There are 4 ways to turn a row about zero (a turn may also mirror it). The second row of each pair is the first, turned, with some noise.
Known pairs, each followed by its turn:
[ 22 -21   6  19  -3]
[ 17 -27   8  10   3] | k486

[-9 12 25 11  4]
[  4 -16  12  -9 -20] | k148

[-23 -18  -5  23 -28]
[ 22   2 -31  11 -23] | k148

[ 25  19 -19 -12 -11]
[-12 -19   6   2 -35] | k952

[-19  -6 -15  28 -10]
[-13 -12 -25  25  -1] | k486

[-28  -5   2 -26 -25]
[ 32 -15 -28  -6  -8] | k829

[-21 -27 -16  29 -16]
[ -3 -21   0  31 -33] | k829

[-12  -9  26  18  -8]
[-21 -17  15  14   6] | k486

[ 23 -13   3  19 -27]
[-18 -33  15  -6  -6] | k829

[-11 -18 -15   3  23]
[-12  19 -12  17 -16] | k829

[-23  17 -12  -7 -20]
[  4 -30  14 -16   7] | k952

[  0  -3 -12   9 -26]
[ 13  20 -19  -3  -7] | k148

[ 27 -25 -19  22  22]
[-24  19 -39  10  -9] | k952

[  0  25  28 -11  13]
[ 9 12  0 -6 39] | k829

[-21  20  11 -19  11]
[-19 -27   0 -21   1] | k148

[ 24  11 -14 -16  17]
[-12  24   6 -26   0] | k829

[ -3   1   3  -4 -27]
[ 19 -14   2 -11  -8] | k952

[ 19   9 -20   0  -4]
[ 19   0 -19 -10   7] | k486

[  4 -21  23  12 -23]
[ -1 -17  22  25  19] | k486

[-16  26   1  25  18]
[-10 -15   2  27  29] | k952

[-29  24  18  -7  -9]
[ -4 -24 -11 -29 -17] | k148

[  7  -8 -18  21   5]
[-4 18 -1 23 -9] | k148

[  5 -26   3  16  11]
[  7 -20   9  13 -17] | k486

[-20  26  15 -19   2]
[ 3 -8 38  2 13] | k952

New pairs. What belongs after each?
[-16  27  26   6  12]
[ 9 -1 26 23 23] | k952

[-13 -12  12   0  -8]
[ 16   5   1 -12  10] | k952

[ -8 -12  -5  20 -13]
[ 10  -9 -23  -7   9] | k952

[  9   6  -5 -20  28]
[-24  -7  15   1  20] | k148

[ 15  10   6 -13 -18]
[ 14  -5  11   1 -23] | k952

[ -3  21 -10  11   8]
[10 15 20  7  1] | k829

[ 10  24  26  -4 -27]
[ 16 -24  13 -19  26] | k829

[-19 -19  18 -18  19]
[-12  13  29   4 -23] | k486

[ 21  -4 -10  21   3]
[-21  -1  21   0  -9] | k829

[-28  18  26   1  12]
[ -8 -36   5 -13 -20] | k148

[ 23   5   7 -11  -6]
[ 15   0   9 -14  15] | k486

[  1  22   9   8 -22]
[ 10   8   1 -24 -19] | k148

[ -6  19   4 -10  25]
[-13   9   1 -27 -15] | k486

[  8 -14  -9   1  16]
[-19  12  -4   1  -9] | k829

[ 1 24 28 21 23]
[-4 13 17 19 41] | k829

[ 12 -27  25 -19  19]
[ 13 -24  20  14  30] | k148

[ 13 -26   3 -26 -16]
[24  2 -8  1 36] | k148

[ -1  -2 -12  -3 -21]
[  6  13 -18  -7   2] | k148

[  7  27 -19 -22  23]
[  9  40   7 -21   0] | k829

[ 8 21 -7  2 17]
[-22   7  14  -6  -3] | k148

[ 4 -5 -5  5  0]
[ 5 -6 -2  3 -2] | k486

[  9  28  11 -24 -27]
[ 26 -11   5 -35  16] | k829

[ 15  -9 -26 -25 -23]
[  5  25 -20  -8  31] | k148

[-28 -25  14  -7  21]
[ -3   8 -38  27   5] | k829

[-15   7  26 -16  -5]
[ 18  -8 -17  -1  23] | k829

[ 7 -8  6 11 24]
[  3 -18   8  -8 -18] | k486

[ 13  19 -17 -10   5]
[-20  16   7 -13   8] | k148

[-26  14  11  12   5]
[ 8 -9 10  9 31] | k952

[-19  22 -22  -5  -3]
[ 29  15   9   1 -13] | k829

[-9 -3 15  3 -8]
[ 12 -11  -2  -4  -8] | k148

[-20 -10 -13   2 -11]
[  0 -10  -8 -22  13] | k952

[ 4 -9 27 13 11]
[-19  -6  -4  15  22] | k829

[-22  15   5  17   0]
[18  1 12 24  8] | k829

[28 -9 12 15  8]
[16 13 27 14  0] | k148

[ 25 -13 -14  -2  14]
[-21  14 -13   3 -21] | k952

[ 16  -4 -19   6   1]
[-13  -4 -16   1 -15] | k952

[-11   9   5  -5 -23]
[-11  10  -1   7  22] | k486

[-13 -10 -16 -14   5]
[-16   3   3 -20   6] | k952

[  0 -24 -21  18   1]
[ 13 -12 -14  24 -14] | k486

[-12   8   4 -28  21]
[-18  12  32  -7   7] | k952

[ 23  26  23  19 -19]
[ 21  14  27 -26 -22] | k148

[ 21 -29 -17  -3   5]
[ 34  -4   2  12 -14] | k486

[ 24 -19 -26 -16  -2]
[-1 25 -6 13 33] | k148

[  3 -20 -25  12   8]
[-17   7   2  11 -28] | k829

[-5 -7 11 18  9]
[-11  -4   1  20   8] | k829

[ 15  -2 -27 -20  17]
[-23  12   1   6  29] | k148

[ 11  -8 -15   4  -8]
[ 18  -4 -11   6   4] | k486

[ -2  25  24 -19   2]
[10  0 35 13 -3] | k952

[ 21   1 -15 -25  19]
[-20   9  13   1  33] | k148

[ 18  13 -20  10  14]
[ 14 -12 -22 -19  -8] | k486

[  4 -15 -23  28 -29]
[ 17  32 -22  15 -16] | k148

[  7 -10   1 -17  19]
[-12  22   7  -5  -5] | k952

[-23   1  -4  12  24]
[-17   2  -2   4  32] | k952

[-19   8 -13   6   9]
[12 16  4 15 -9] | k829

[  1 -19 -12  20  28]
[-27  18   0  23 -11] | k829

[ 21   1 -24   4 -22]
[ -4 -20 -18  -5 -27] | k952

[ -5  12 -11  -9 -14]
[ 19   0   5 -11  -7] | k829

[-10  15   1  15  26]
[-16   0   3  21  22] | k952

